There are 9 hidden switches. A switch that is on adds its own fixed numbers to the row, and there is some noise. The rows also spread widely along 14 directions, which tell nothing about the answers.
In the rows, zero is written as 128.
Some rows, each with its switches (1 for on, 0 for off) after it:
[195  88 153 173 142  87 122 111 103 143 116  98 144 141 172 142 151 129
 152 122 141 161 116 112 172 128  98 107 120 130  92  96 133 136 169]
0 0 1 0 1 0 1 1 0
[ 78 125 103 108 187 148 131 153 140 121 161 120 151 137 134 132  59  95
 102 104 120 179 182 179 147  77 131 138  55 128  65 102 155 158  70]
0 0 1 1 0 0 1 0 0
[123 105 138  63 135 173 156  80 143 169  74  99 158 149  93 135 162 137
  90 100 124 128 119 102 102 172 100 202 151 113 145 137 134 112  84]
0 0 0 0 1 0 0 0 0
[106 101  97 154  88 123 120 148 130 181  92 137 132 144 119 121 135 113
 184  72 135  85 111 114 150 141 134 112 118 140 112 104 140  92 122]
0 0 1 0 1 0 0 1 0
[ 97 110 137 125 132 183 113 129 143 154 114 124 136 125 128 134  83 138
 108 109 123 141 119 136 130 173 127 151 149 133  84 163  97 149 116]
0 0 1 1 1 1 1 0 0
[149 125 114 147 131 133 116 169 139 138 105 145 113 117 156 148 127 127
 158 150 148  90 117 113 142 157 115 102 115 127 127 133 148 104 126]
0 0 0 0 1 0 1 0 0
[130 143 101  97 165 134 150 127 160 133  90 119 117 105 123 129 118 153
  90 134 127 123 116 164 119 133  99 150 109  91 105 154 153 160 132]
1 0 0 0 1 0 0 0 1
[ 61  93 125  93 129 145 118 148 105 119 123 157 120 159  72 112  81 153
 139  84 110 112 128 138 159 130 156 170 108 137 164 125 187 139  94]
0 0 1 1 0 0 0 1 0
[112 135 175 116 125 179 145 173 147 142 102 100 126 168 157 157  87 104
 169 126 160 100 124  81 103 167  74 170 143 109 125 105  78 134  99]
0 1 1 1 1 0 0 0 0
[136 102  90 128 151 142  91 144 142 153 126 129 140 136 170 150 106  98
 132 136 134 131 143 122 135 141 128  98  95 157 112 101 190 110  67]
0 0 0 0 1 0 1 1 0
[164  89 121 115 168 145 130 103 131 176 105 122 166 125 151 157 156 126
  72 139 108 152 145 122 147 161 106 111 111 133  81 118 137 117 117]
0 1 1 0 1 0 0 0 0
[130  98 120  75 139 166 140 133 126 150  99 105 150 162 117 173 163 110
 109 134 118 120 156  89 135 199 131 142 120 101 125 121 164 112  66]
0 0 1 0 1 1 0 1 1
[122 131 121 121 144 148 129 142 149 146  84 124 139 155 136 140  94 124
 131 156 121  97 115 123 124 120  98 130 118 106  97 111 114 151 130]
0 0 1 0 1 0 0 0 1
[117 112  85 121 156 139 124 104 126 234  75 122 195 148 142 140 136 124
 102 107 107 131 144 136 144  80 117 118  53 136  43  70  72  98 126]
0 0 0 1 1 1 1 0 0
[103 136 149 103 146 148 161 160 146  35 172  87 135 130 109 137  78  80
 122 131 131 148 136 170 102 116 137 150 141  94 105 166 133 195  69]
0 0 0 0 0 0 0 0 0
[145 110 125 148 141 126 123 125 146 127 102 117 132 151 152 122 102 118
 143 114 149 130 113 122 140 126 105 127 144 137 109 114 142 125 115]
0 0 0 0 1 1 1 0 0
[139 129 106 140  87 146 113 174 139 175 146  93 144  57 135 142 100 108
 131 174 130  67 109 138  93 149 167 116 114 177 101 142 144 156  91]
1 0 1 0 1 1 1 0 1
[ 98 119 105 103 137 174 109  96 123 232 112  99 200 115 134 158 138 117
  74 125  95 150 133 160 102 132 145 131  69 141  26 132  44 140 113]
0 0 0 0 1 1 1 0 0
[157 110  95 138 149 132 131 143 144 176 105 115 155 126 162 131 111 108
 133 114 143 131 161 100 143 110  96 119  98 147  99  74 167  93  97]
0 0 1 0 1 0 1 1 0
[127 116 154 133 108 172 138 191  98 102 124 119 143 130 132 165  77 122
 137 150 132 109 166  83 137 153 120 137 160 138 126 119  96 106  87]
1 0 0 1 1 0 1 0 0
[122 107 101 134 138 159  98 140 151 153 137 121 134 113 145 142 115 120
 114 131 133 138 130 134 124 169 137 123 117 145  94 134 162 137  85]
0 0 1 1 1 0 1 0 1
[142 101 134 127  98 149 107 152  82 172 157  86 187 103 138 170 115  81
 110 169  98 114 144 126 131 145 176  94 103 189  76 112 114 147  79]
0 1 1 0 1 0 1 1 1
[ 83 140 100 115 118 163 114 145 134 195 133 115 153  67 143 155 107 110
  99 111 109 129 154 172 105 153 140 129  78 160  55 149  91 142  99]
1 0 0 1 1 0 0 0 1
[134 120  99 129 134 135 120 144 124 117 101 121 153 142 123 147 105 115
 116 169 100 100 112 146 135 116 149  82 124 108  72 136 110 161 125]
0 0 0 0 1 1 0 1 1
[151 121 145 107 145 154 139 131 153 139 122 100 128  99 141 134 121 137
 104 135 145 127 129 124 112 179 105 160 135 136 114 146 146 149 122]
0 1 1 0 0 1 0 0 1
[151 109 141 122 177 171  93 149 145 111 120 126 119 155 174 155  57 148
 107 190 134 139 127 108 115 161  87 128 140 119 109 118 140 178 117]
0 1 1 1 1 0 0 1 1
[125 112 109 104 165 156 104 143 103 153 117 136 138 142 138 156 111 166
  97 145 121 147 152 123 132 146 111 131  83 119  91 110 126 136 131]
0 1 0 0 1 0 0 1 1
[115 114 163 137 121 170 112 124 133 150  76 149 141 137 161 154 112 132
 129 112 116 128 134 107 150 197  94 129 162 147 100 157  69 106 154]
0 0 0 0 0 0 0 0 0
[154  98  93 163 120 116 112 159 104 141 148 150 111  75 130 123 154 163
 142  93 157 137 148 120 160 160 137 116 103 156 124 136 185  79 137]
0 0 0 0 1 0 1 0 0

New rows. What belongs after each?
[118 113 137 115 156 140 118 150  98 106 126 140 129 145 129 146  83 149
 119 131 121 147 152 131 152 122 110 136 102 116 113 123 133 145 131]
0 0 0 0 1 0 0 1 0
[110 118 135 144  99 125 148 160 131 129 130  95 124 122 119 123 100 106
 160  88 143 105 104 143 127 147 134 138 142 133 100 135 121 147 111]
1 1 1 0 1 1 0 0 0
[123 113 124 117 160 148 124 159 108 111 119 151 127 129 128 140  67 144
 106 136 117 137 160 135 180 125 121 121 109 124 106 137 159 136 123]
0 0 1 0 1 0 1 1 0
[111 104 140  84 133 115 140 120  96 107 134  97 133 162  74 133 138 135
 136 117 121 121  91 146 123 119 152 171 105 102 158 130 164 173 100]
0 0 0 0 1 0 0 1 0
[116 124 139 132 126 127 163 151 128  81  88 113 132 177 127 127  87  95
 162  84 136 127 137 123 168 118 105 124 160  97  95 126 108 126 118]
0 0 0 0 1 1 0 1 0
[191  89 150 113 145 120 145  98 123 103 107  96 156 127 122 158 153 127
  83 177 107 121 103 118 133 151 122 124 163 117 138 143 151 153 112]
1 0 0 0 1 0 0 0 0
[140  99 136 148 135  93 146 136  97 111 113 130 116 128 130 152 165 136
 139  84 130 149 137 139 194 162 120 117 114 108 108 137 137 113 148]
1 0 0 1 1 0 0 0 0
[123 111 155 134 121 116 140 123 132 118 124 108 140 132 139 113 100  99
 147  78 140 133 123 141 143 121 112 146 137 170 125 117 143 132 113]
0 1 0 0 0 0 0 0 0
[120  99 112 144 136 100 112 136 142 119  69 147 124 219 115 121 116 128
 182 161 113  53  61 122 152  97 133 105 124 104 151  81 167 151 137]
0 0 1 0 0 0 0 0 1
[166 104 145 104 135 203  98 113 152 188  78 108 169 116 180 183 100 120
  69 204  95 109 136  76  95 217  94 127 172 162 107 136 119 139  89]
1 0 1 0 1 0 0 1 1
[138 123  80 135 138 147 156 145 168 118 104 113 135 141 112  96 103 131
 133  95 164 126 129 111 107  97  98 151 158 101 106 109 149 102  94]
0 0 0 0 1 0 1 0 0
[149 130 167 130  95 108 161 137 100 102 114  90 125 110 103 116 117 138
 151 112 150 109 110 120 146 124 116 171 160 139 149 140 128 138 144]
0 0 0 0 1 0 1 0 1
[107 116 130 143 119 164 121 171 133 144 130 105 151 148 159 151  92  84
 164 106 140 132 159 109 132 153 130 119 122 134  70 113  98 119  93]
0 0 1 0 0 1 1 1 0
[122 145 129 144  78 108 151 196  92 121 130 117 125  88 117 142 128  97
 175 113 143  83 147 134 169 130 151 113 103 155 120 136 134 101 118]
0 0 0 0 1 0 1 0 1
[122  97 121 114 164 140  96 102 111 158 108 142 161 136 147 157 118 137
  74 137  93 156 153 150 165 146 128 109  90 158  81 121 131 137 124]
0 0 0 1 1 1 0 0 1
[130 122 164  98 108 157 122  94 123 202  84  81 169 109 150 151 107 128
  99 129 109 122 118 121 100 156  98 175 135 174 106 124  78 155 122]
1 0 0 1 1 0 0 1 1
[125 149 107 138  97  98 170 197 122 113 114 111 111 120 101 122 137 114
 192 103 168  69 129 123 137 108 130 133 101 103 129 111 142 109 124]
0 0 0 0 1 1 0 0 1
[110 117 155 157 132  98 118 146 120 140 125 119 130 154 172 135  78  83
 172  96 134 130 124 154 170 108 107 109  87 165  97  93 133 151 128]
0 1 1 0 1 0 0 0 0
[144  90 106 144 161 130 115 126 153 123 111 115 145 174 122 124  82 140
 113 177 109 102  65 143 108  87 125 111 141 100  96 100 129 193 117]
1 1 1 1 1 0 0 0 0
[152 102 136 160  99 151 101 153 125 142 141  85 137 119 152 135  83 135
 148 146 146 130 114  98  93 164 121 142 166 157 103 117 125 157 114]
1 0 1 0 1 0 1 1 1
[ 97 104 130 129 121 162 110 154 127 149 149 107 143 149 127 145 103 105
 141 124 131 125 116 129 100 151 136 134 118 133  91 121 109 152  90]
0 1 1 0 1 0 0 0 0
[182  83 141 153 130 127 128 174  89  98 161 116 151 132 123 158 126 126
 126 184 126 111 133  93 141 124 142  95 130 128 119  99 131 134 111]
0 1 1 1 1 0 0 0 0
[140 118 144 151 124 129 112 139 150  91 141 104 135 131 144 125  60  96
 143 163 132 104  83 151 100 106 133 112 153 154 111 139 131 190 106]
0 0 0 0 1 1 0 0 0
[144 134 134 122 137 123 141 146 161 152  87 124 104 116 149 131 143 132
 154 126 149  83 100 127 138 171  94 138 112 120 136 138 156 132 150]
0 1 1 0 0 0 0 0 1
[154 127 109 135 140 145 127 146 131 141 136 125 137  67 129 122  98 156
  92 150 132 123 116 153 124 120 126 120 120 142  85 158 121 144 143]
0 1 0 0 1 0 1 0 0
[177 117 121 137 129 109 163 127 138 129 113  99 135  87 130 137 164 127
 114 119 140 129 121 132 128 148 109 127 137 110 105 147 139 127 134]
1 0 0 0 1 0 0 0 0
[102 104 161 112 140 136 126 116  99 174 146 109 160 124 131 139 110 132
 119  85 124 172 170 133 134 126 109 180  75 168 102  99 120 137 126]
0 0 1 0 0 0 0 0 0
[114 110 125 140 121 111 137 162 114 108 154 122 115 118 110 135 131 111
 155  97 139 126 129 149 155 143 146 124 103 119 117 142 165 139 114]
0 0 1 0 1 0 0 0 0
[139  97 165 117 136 114 145 133  93  79 127 116 120 156 117 166 166 118
 137 112 131 149 135 120 174 179 124 135 130  98 141 148 149 127 118]
0 0 0 0 1 0 0 0 0
[137 125 102 120 115 133 112 150 137 154 107 112 141 102 150 162 125  97
 124 166 108  84 113 143 119 158 144  94 109 143 106 140 150 147  95]
1 0 0 0 1 0 0 1 1
[114  83 116 146 112 129 112 133 101 141 123 143 142 136 114 138 140 134
 134  88 121 129 135 122 164 152 152 113 122 150 103 123 127 102 118]
0 0 0 1 1 1 0 0 0
[121  82 109 144 131 137 100  95 129 154 118 129 157 139 123 131 141 137
 100 117  96 148 117 145 140 156 144 111 133 142  71 134 124 143 139]
0 0 1 0 0 0 0 0 1
[171 155 158 138 127 132 161 189 113 105 174  71 129  54 150 153  95 123
 131 154 167 142 158 129  99 121 104 157 110 125  98 141 102 159 125]
1 0 0 0 1 0 1 0 0
[113  98 121 140 150  92 142 100 111 109 137 106 133 154  92  94 123 161
 129  52 139 179 108 175 147  78 127 162 104 102  84 115 123 167 152]
0 0 0 1 1 1 0 0 0
[128  97 115 144 124 117 139 151 101 131 148 103 154 117 111 111  66 130
 119 105 120 139 143 143 135  79 132 132 121 152  83  94 138 153 113]
1 1 1 0 1 0 0 1 0
[ 61 130 101 118 104 154 144 163 153 138 138 112 112 128 103 127 159 108
 177  40 161 128 124 152 101 187 149 159 108  87  86 165 109 120  97]
0 0 0 0 0 1 0 0 0
[224 133 150 120 128 108 185 152 111 119 124  78 153  48 112 141 129 142
  77 213 121  80 119 124 123 109 116 127 139 127 120 139 133 165 152]
1 1 1 0 1 0 0 0 1
[146 106 133 154 102 105 100  72 126 211  75 111 170 121 160 134 154 113
 129 114 103 110  85 145 141 130 116 109 117 185  82 111  92 135 167]
0 0 0 0 1 0 0 0 1
[146  84 134  87 178 175  88  84 133 147 107 113 150 172 147 156 117 171
  74 162 119 170 125  97  97 170  92 167 133 123 127 107 147 158 100]
0 0 0 1 1 0 0 1 1
[113 103 193 117 127 182 101 110 126  98  74 129 127 190 150 174  97 131
 122 162 103 123  94 106 144 217 102 138 202 117 125 169  71 165 133]
0 0 0 1 1 0 0 0 1
[ 82 137 123 106 137 165 130 150 160 176 114  82 144 155 160 147 107  77
 155  84 144 138 137 142 115 155 114 152  91 124  68 109 104 146  77]
0 1 1 1 0 0 1 1 1
[ 85 121  80 107 127 133 117 135 114 205 126 123 152 106 100 138 149 124
 108 110 104 117 130 176 142 127 169 123  43 134  71 130 141 134 113]
0 0 1 0 1 0 1 0 1
[131 107 137 125 141 130 127 123 118 138 117 124 125 136 128 134 137 151
 134 102 145 141 124 117 130 147 102 159 116 124 129 122 139 124 134]
0 0 0 0 1 0 0 0 0
[149 114 151 165 125 123 126 130 117  98 157 101 134 101 132 120 108 146
 133 123 145 157 109 150 125 124 129 138 144 131  85 156  92 168 163]
0 0 0 0 0 0 1 0 0
[127 118 133 143  97 157 112 144 126 149 135 119 138  93 128 136 114 135
 126 135 128 105  95 136 105 163 136 123 144 150  93 163  85 144 135]
0 1 0 0 1 0 0 0 0
[119 101 158 149 112 133 126 151 108  96 102 122 147 172 132 154  81  84
 152 137 102 105 109 132 194 136 153  85 154 125  90 141  98 155 114]
0 0 1 1 1 1 1 1 0
